Every row belongs to one group in each of 4 separate groupings. Each group adds its own fixed numbers to the row, and there is some noise. The rows also spread widely along 13 directions, which tell nothing about the answers.
Known rows, each followed by its group in each grouping:
[ -8  11  19  -5  -3  16 -18  15 -10  -7  -6   0   2   2  -2  -2  14  -5
   3   9  -4   4  21   5  -1   0 -15]
ros gog geged j_294
[-11  -5   7  24  16  13 -33  18 -22   6   1  21   2   3   3 -15  -3   3
  -6   3   1  -5 -35   7  13  -1  -9]
fub Kobu Rik j_97
[  3 -40   0   4   5 -21  -2  -6  30  21   8   1   3  11  24  -8   7  19
   0   7  22   1   0  -7 -12 -16   4]
fub gog tobu j_767
[ 36   1  -6   8 -11  -1  -3 -19  -9 -12  -4 -13 -24  -6  -9  24 -19  -7
   1 -12   3   6  12   0 -16 -11   2]
Bot kova geged j_735
[ -9  27  -3   7  -3   7  27  25   4 -11 -25 -18   2 -29  -1  -8   0  -8
  -5   0  -6 -34  -8  13  -2   8   2]
Fani Bamar tobu j_362
[  2  35  -3 -22   7   1   0 -18  16 -15   8 -44 -14   0   6  17  21 -10
   2  18 -22  16  41  -4  -1  17  -9]
ros Bamar Rik j_97
[ -7  15  11  -8  16  -7 -11  -1   8   8   3   4  22   6   4  -6  10  -3
  -5   1   7 -25 -15  -2  22 -24  15]
Bot Kobu Rik j_767
[  6 -21   9  -3   2  11 -31 -14   3   9  19  18  -8   5   1  -3 -19   9
   6   2 -15  28  26   5  12  17 -28]
Fani kova geged j_579
[  3   7  12   1 -19  11  -4   3 -24  19  11  12   4   5 -13   5  17  -1
  16  -7  17  13  -8  18   0  23  25]
ros Kobu tobu j_362
[-18  -9   2  12   6   3  -9  17   1   1 -13   6  -5 -11   7 -16  -1  15
  -4   2 -11   3 -25  -4   3   7  -8]
fub gog tobu j_735
[ 31 -11   0  13 -14  -1 -14 -15 -19   4   1   0 -36 -13  -7   9 -25   7
  14 -21   6  22   5  12   0  20   5]
ros gog Rik j_579
[  0  32  -3  -5  -7  -1  29  10  -3  -4  -4 -13 -11  -7  -8  13  22 -14
 -12  -1   2 -14   3  -8 -10  11  13]
Fani Kobu Rik j_294
[  1   4   8  12  -5   7   3   7  -8   1  -2   6   6 -12   3 -13  -8  -6
  10   0   4  -3  -3  27   6  16  -6]
Fani Bamar geged j_579
[  2 -15   0  13   5   4 -14  11  -4  -6   2   9  -5 -12   1 -15 -14   1
  -1  11   1  -8  11   5   6 -10 -35]
fub Kobu tobu j_97
[  1  19  20  -4  -3   8   3   0   4  -5  -9  25  46   2   0   3  -4  -9
  -2  -3 -15 -12   0  12  18 -17  -1]
Bot Bamar geged j_767
[ 13  15   2 -12 -10   3   1   1  10 -11  -8 -27 -18 -10   1  16   6   0
  -1   2  -8   9  44   3 -17   5 -19]
Bot kova Rik j_362
[  9  14  -2   4  -1   5  28   2   3   7  12   1   2   3  -2  13  11 -20
  -8   4   4 -21  15  -2 -11  14  18]
ros Bamar geged j_579
[ 33  10   1  28  -8  10   9 -13 -20 -29 -14  16  24 -17   2   7 -43 -12
   1 -10 -16  -2 -11  31  12  -5 -18]
ros Bamar geged j_97
[  2 -13  14  11   2  -6 -12  15   8  14  -2   8  -2   8   9   0   3  10
 -11  -8  11  -5 -14  -1  -5 -15   1]
Fani Bamar Rik j_97
[-16 -20 -13  33  15  24  15  -6  26  -7 -40 -27  16 -23  18 -12 -28  19
  28   1 -30 -41 -22  11   7  -2   1]
Fani gog geged j_97
[ -8  -9  -3  -9  -8   0 -10  -4 -10  12   8  14  -6   3 -15  -8  11   1
  21  -6   4  13   0 -14   4  -3  17]
ros Bamar Rik j_767
[ 22 -11 -23  25  -9 -22  32   0  12 -24 -31 -35 -23 -19  23   5  -8   7
  -3  -2   9  -4 -14   1 -35 -11  -1]
Bot Bamar geged j_579
[  6   2  -7   3  12  -1  10 -12  22   3   3 -30   2  17  11  20  23  -5
  -6  10  14 -20   0 -11 -24 -19  24]
Fani kova geged j_735
[ -2 -21  -2  -3   7 -18   3 -14  30  -3   8 -11  12   0  24 -13   6  15
   9  15   9   4   5   7   2 -10 -20]
Fani Kobu Rik j_735
[ 24  13   9  29   9  13  11  -2  -1   0  13 -12  12  12  29  22   6 -19
 -16  17  18 -13   0  41 -17  20   3]
Fani gog Rik j_97
[ 12  11  -3  -9   0 -19   0 -26   1   3  18  -2 -10   1   4   6  -3   1
   0 -10  -2  27 -18   4  13  17  21]
Bot Bamar Rik j_735
[ 13  32   0  -5  -1   6  -2 -11  -9 -24  -6   9   8   2  -3  24  -1  -6
 -22  -4 -36  29  -6  -5  15   8 -13]
Fani Kobu tobu j_579
[ 19  13 -14  15  -8  11  21 -21  -4 -24 -14 -14  20  -5  10  19  -1  -9
  11   6 -13   4  -2  17  -6   2  -2]
Fani Kobu Rik j_767
[ 11 -23 -13   6   2 -15   1 -19   0  -8   7  13  -2  -5   5 -14 -22   1
   4  -4   8  10 -11  -3   9 -17  -2]
Fani gog geged j_579
[ 37  -8  -4  28  -3   7   0  -8   7  -4 -20 -29 -23 -18   8  18 -29   9
  11 -12  -3 -21  14  19 -12   6  -3]
ros Bamar Rik j_579
[ -4 -26 -27  18  11 -12  11 -19  -2 -14  -1   1  -1 -16   8 -26 -23   5
  16   2   4  -6 -38  -4   8 -12   7]
ros gog geged j_735
[ 31  -3  14  18  -6   8  -8  -7 -14  20   9  32   3   1  -9  18 -27  -4
  -3 -25   1  -8  -9  15  12  10  19]
fub Bamar Rik j_767
[ 21  19  -2   9  12   2  -2 -15   0  -8   8 -10 -10   2   9  22  -5  -7
 -19  -1 -10   3  -8   6   2  19   8]
fub gog Rik j_735

New rows, each followed by its group in each grouping:
[ -3  15   4   1  10  16 -15  -5  24 -23 -35 -32  13 -13  15  11 -11  19
   4  -5 -46   0   0   9  15  -1 -19]
Fani Bamar Rik j_362
[ -1  19   6  11  -1   9   1  12 -21   3   9  -7   4 -10  -1 -12  10 -19
   8  10  29 -20  -5  33  -1  17   8]
fub Kobu geged j_362
[ 14   0  16  13 -16  10   3  -3  -9   0  -4  20  26  -4  -3   2 -12  -2
  14  -9   2  -3   3  26  11  -7  -9]
Fani Kobu Rik j_97
[-20   8  -6  -5  27   2 -17  -9   7   1   9  17   9   7  -1  -4  -4   6
 -15  -5 -32   1 -33 -26  35  -7   3]
Fani Kobu Rik j_97
[  0  -9   6   1 -14  -5  -6  -1 -15   1  -1  22  -6  -6 -11  -7  -7   5
   5 -17   6  22 -21  -2   5  -4   7]
Fani gog geged j_735
[-19  -3  11 -12  11   1 -22   9  -9  32  32  46   0   6  -9 -22   0  -2
 -11   2   0   7 -11  -7  24  20   5]
Bot kova tobu j_767
[ -4  20 -18   1 -16   0  17   2 -32  -9 -17  -7 -15 -12 -29   2  13 -10
  15 -13   8  -8 -28 -18  -3  -8  37]
ros Kobu tobu j_294
[-12  -6  -3   1  12  14 -21  -9  16   6  -9 -22 -16   4   3  14   8  22
   5   0 -30  10 -13 -16   5  13   6]
Fani Kobu tobu j_735
[-22  17  14 -10  11   9 -40  12 -13   3   0  -1 -19  -2 -13  -8   9   9
   0  -2 -16   9 -15 -12  20   8  -3]
ros Kobu geged j_735
[ 18 -17 -18  31   4  -7   9 -10  -2 -11 -10 -17 -14  -6  18   4 -11   4
   1  -3  15  -2 -34   9 -17  -5  11]
Fani gog Rik j_735
[ -7  22 -13  -3  19  22 -14  -1  -6 -15   0 -13  -5  -3  -8   5   3 -14
  -5   8 -19 -11   6  -8   8  -1  -3]
Fani kova Rik j_362
[ -2 -23   2  29 -10  -8  24   6   8  19 -13  18  15 -12  12 -12 -12  22
  10 -17   6 -15 -37  10  -1   7  13]
fub Kobu Rik j_97
[  3   0   7   9 -10  -1  15  10   2 -11 -10   5  30  12  14   6  24  -7
  -6  13  18  -2  -3   8 -21 -26  -8]
Fani Kobu geged j_767
[  2 -28  -3   2  10  -2 -23 -25  15  19  12   4   2   8   8  -3  -8  21
  18  -2  -7  11  -4  -3  19   3   5]
fub Kobu tobu j_579
[-11   5  30  -1   4   7 -30  33  -1  10 -11   6   4  -2  -7 -14   6  -1
  -1  -2  13 -28   9   5   6 -23  -8]
fub Bamar geged j_294
[ 23 -26  -8  30  -2  17 -15 -17  -7 -11 -13   1   3 -14   7   2 -44  12
  16 -12 -10   4 -11  27   2   1 -15]
Fani kova geged j_362
[  7  11  11  -6 -21 -11  26  13  -2  -5  -2  29  16  -6 -11   1   7  -6
  -8 -11   4  -1   8  -5  -5 -15  -1]
ros Bamar Rik j_735
[ 23  -2  22   2  -1 -19  -7   7  10  10  21  10  -4   7  14   8   2   7
 -29   4  19   7   7  14  -4   4 -19]
ros Kobu tobu j_735
[  5  23  14   7  -1  19 -16   8 -16  -5   0  -8  -7  10  -2  21  18  -6
  -8   7  -9  10   1   8  -9  17  -5]
ros Kobu geged j_735
[  4  13   1  11   3  16  -1  10 -12   1  -5   6 -10  -5  -6  11  -5  -5
 -13 -11 -10  -6 -15   2   3  17  11]
Fani gog Rik j_362
[ -9   4  -6   7   8   3  -8  13  -5  -3 -10  -8  -1  -2  -1  -5  11  -2
  -1  -2   5 -15 -19  -8  -3 -15  13]
fub Bamar Rik j_362
[ 37  12  -1   1  -8 -12  16 -10  19 -12 -14 -17 -23 -12   4  32 -18   6
 -21 -21 -21   7  16  -8  -8   3  -7]
Fani Bamar Rik j_579
[  8 -12   3   2  12  -9  12  -9  27  19  34   9  -6  -3  20  -5 -11   8
 -14  10  -3  -4  20  10   2  36 -16]
ros kova Rik j_735
[  4   7 -13   4 -10  -6  10  -7 -17 -14 -14   2  -1 -24  -8 -13 -15  -7
  16  -6  -2   4 -17   7   9  -2   7]
Bot Bamar tobu j_767
[ -1 -22  -1  -7  11 -15 -39 -17   7   7   3  -2 -25   1   5 -10 -15  27
   5 -14 -10  32 -19 -18  19  -4   3]
ros gog geged j_579
[  5  -6  -7   0  11  -1  -3   7  14  -9  -9   0 -10 -10  -2   3 -16   4
 -16  -2 -18 -17  12 -22   3 -16 -16]
fub Bamar tobu j_294
[  3 -23  -5  18  11 -13  10   1  31  -1  -6 -30   0   2  38  -3   7  15
  -3  19  13  -7  -1   8 -22  -7 -10]
ros gog tobu j_97
[-27   5  11 -10  13  -8 -44  19  -6   7   0  -3 -20  -1  -1 -24   9  14
 -10  -5   7  16 -33  -8  12  -7   0]
Fani kova geged j_362
[ -4 -15   3  22  -4   7   2  16 -10  -1  -7  17   1   0   5  -7  -3  -1
  -4   0   7   1 -18   5 -11  -5  -6]
Fani gog geged j_97
[-11  15  -8 -14   5  18 -18  -5  -2 -14 -10 -30 -23   1 -17  14  18  -7
  13   4 -18   6  15 -25  -5 -11   7]
Fani Bamar geged j_735
[-12   7  -3  -8 -19   0   7   9 -19 -15 -12  17  -3  -7 -17  -5   6  -4
   4 -11 -11  25 -12 -16   0  -5  -1]
Fani Bamar geged j_294
[ 19 -11  14  -2  -2 -15 -17 -10  -1  30  25  12 -16  18   0  15   2  13
  -7 -19  21   9 -13  -4   4   6  25]
ros Kobu Rik j_294
[ -2  -9   4  -9  -4  -7 -10   4  19  -1 -21   1  -4   2  -4  10  -3  23
 -12 -22 -15   8  -8 -29  -4 -32  -2]
Fani kova geged j_362
[  1  -4 -14  12   3  -1  25  13  17  -9  -9 -31 -14  -6  22   4  18   3
  -7  15   7 -13  10   1 -31  11  -4]
ros gog Rik j_362
[-15   7  -2   0 -12   9  20  -2   3  10  -8 -15 -14 -19  -9  -4   1  10
  24  -7 -19  -2   2  -2   2  31  12]
ros Kobu geged j_97
[-17 -10   2   1  -5  21  -9  -1  11   1 -37 -14   1 -16 -13  -1  -6  21
  31 -13 -30 -13   2 -15   9 -13   0]
Fani Kobu geged j_767
[ -2 -12 -13  11   0  24   0  10 -13 -19  -6  26   6  -1  -7   5  -4  -7
  -4   4 -24   7  13 -15  -7  -5 -24]
fub gog Rik j_362
[ 11  17   1  -2 -12   1  10   5 -13   0  -2  12   0  -6 -12   8  -1  -7
 -10 -12   2   1  -5   2  -3   2  12]
Bot kova tobu j_362
[ -8 -22 -27  13  10   3  -6  -5  -9 -14  -2   5 -14  -5   0 -10  -6   6
   4   7  -9  10 -23 -20  -1  -6  -2]
ros gog tobu j_735
[  1  34  11 -11  -6   8 -12   2 -18   3  -6  -4 -14  -7 -24  13   6  -5
   2 -17 -10  -2   0  -7  16  12  17]
fub Kobu Rik j_294
[ 10  -4   5   0  -2  -2 -13  14  13   4 -12 -21 -34  -3  -2  16   3  11
 -10  -6  -4  -4  19 -20 -17 -15  -6]
ros Bamar tobu j_97
[ 25 -11 -10  18 -29  -8  35  -5  -6  -3  -8  -7   0 -15   2   6  -4   4
  16  -9  23   1  -2  21 -21   8  11]
ros Kobu tobu j_362
[  0   2  -7  -6  -5 -24  12  16  -4  -1   2 -14 -18 -15  -6 -24  13 -14
   3  11  44 -24  14  -8 -22 -28   2]
ros kova geged j_767
[ 12  -2  -2  17 -17  28  23  18 -31   2   8  30  -8   1 -25  13   5 -31
   1   0  13 -18  25  -4 -22   1   6]
Fani gog Rik j_97
[-15  14   1 -13  33  -1  15  10  43  10  16 -12   5   9  13   6  20  -8
 -32  18 -13 -44  15 -23   2  -3   1]
Fani Bamar Rik j_735
[  4  22  17   4 -11  18 -11  13 -16 -10 -12   2   1  -4  -9  12   9  -4
  -1  -3  -9   5   5  11   0   3 -13]
Fani Kobu Rik j_735
[ 33 -14  -8  19 -14   2  -6  -8 -16  -2 -10   2 -27 -13 -15  14 -31   2
   3 -20   7  -1   1   0 -10 -17   1]
Fani kova tobu j_97
[-25  22  10 -30   2  19 -31   2 -10  -5   7  20  14  15 -26   4  26  -8
   7   6 -31  21  16 -27  22 -11  -1]
ros Bamar tobu j_735
[ -6   2  -5  -5  -1  -9  -6  -5   1 -10   6 -17  -5   2  14  -8  22  -2
  12  17  10  25   1   9  -8   5  -4]
Bot Bamar Rik j_735
[-10  13  -3   9   5  19 -17   8 -19 -15 -26  -1  -8 -18 -10  -4 -14   5
   4  -7 -32  -2 -25  -2  20   7  -7]
Bot Kobu tobu j_294
[ -2 -21 -14  -2  12  -5 -23  -5   6  -1  14 -11 -10   9   9  -7  10   2
   5  15  15  10   3  -8  -6 -14  -3]
fub Bamar tobu j_362
[ -5  -1  12  19  -6  13  -7  20 -10   6  -9   3  -5   0   3   1  10   7
   1  -1   3   2 -12  12  -8   9  -8]
Fani Kobu Rik j_97
[  8  15  19   0  12   5 -29  20  10   9 -16 -15 -20   7  -3  26   9  12
 -30  -8 -11 -19   0 -22  -4 -17   0]
ros Kobu tobu j_767
[ 16  -4  -6  23 -22   1  13  -7 -12  -6 -24 -23 -24 -26   9  -2 -14  13
  27 -12   4  20 -12  30 -11  32   5]
Fani gog Rik j_579
[ -4  -4  -7   3   3  -8 -15  -2 -22  15  15   2 -19   0  -4 -14   8  -5
   8   3  25   5 -28   3   4   8  22]
Bot Kobu tobu j_767
[ 18  -7  -3  19  -6   1  14  -5   9   0 -23 -18  -1 -19   7   4 -22   8
  17 -16   2 -29  -6  16  -1  -2  13]
Bot Bamar Rik j_294
[  4   9 -11  -3  -2   8   5  -1  -6 -10   0   3  -1  -1 -11   9   3 -11
  -2  -6  -9  -1   2 -10   1  -6   7]
Fani Bamar Rik j_362
[ 18  16  15  -2  -3  19 -22   2 -24  -3   3  24  11  16 -33  25   1 -23
  -4 -14   4 -22  11 -15   5 -43  18]
ros Bamar geged j_735
[-16 -18 -10 -18  12 -30   3 -18  29  10  16  -6  -4  -8  15 -30  -5  12
   9   5   3   5  -9 -12  16  -2   5]
Bot Bamar geged j_767
[-10   0  -4 -11   9  -5  20  -3  38   7  -4 -30   1   2  19   4  24   3
   0  19  -3 -16  21 -12 -13   0   8]
Bot gog tobu j_767
[  4   5  -9  16  -5  13   9  -1 -10 -13 -22  13  -1 -17 -14  10 -19   6
   2 -19 -31  -8 -21 -12   9   2   0]
fub Kobu Rik j_735
[ -5   3  -2   8  -1   3  -9  23 -25 -11  -4   3 -23  -5  -7  -8   9 -14
 -10   7  14   3  -3  -8 -16  -3  -7]
fub gog geged j_294
[ -4  10  13  -7 -13  13  -8  21 -17 -11  -2  23  32   8  -8  -6  24 -17
   2  14  16   1  24   9  -9 -28 -17]
Bot kova tobu j_362
[-12  19   6  -5  -1   6 -10  12 -19  -9 -11  17   9 -11 -21 -16  -4 -14
   4  -7  -5 -10 -10  -4  20 -18   3]
Fani Bamar geged j_579
[-20 -36 -20   8  -8 -10  30 -14  -3  16  11  11  10  -8   2 -36   1   0
  40   2  33  -6 -29   6   1   4  35]
Fani gog geged j_294
[ -5 -24  13  14 -12  13   2  10  13  12 -17  24  17  11   8   9   3  19
   3 -13 -19  13 -10  -4  -9   1  -1]
Fani Bamar geged j_579
[  9   7  -9   2 -20 -11  43  -4  -7  -6  -4  -2   5  -5  -4   4  12 -13
   7  -5  21  -8  -2  -2 -18  -6  27]
ros gog geged j_294
[ 10 -12  -3   0  26  -6   4 -26  34   2  22 -19  17   1  29  -7 -11  -8
   0  23   9 -28  21  17  10  -5  -7]
Fani gog geged j_767
[ -1   1  23  -8 -12  -3 -16  -1   1  25   5   4 -13  -8  -5  -2  -7  21
   6 -24   0  17 -13  15  17  29  12]
Fani Kobu geged j_362
[-10   9 -15 -20  27  -7 -33 -25  13 -31  -2 -37  -7  -2  14 -10  -1   3
   4  15 -19  21   0 -11  20 -19 -14]
Bot gog geged j_362
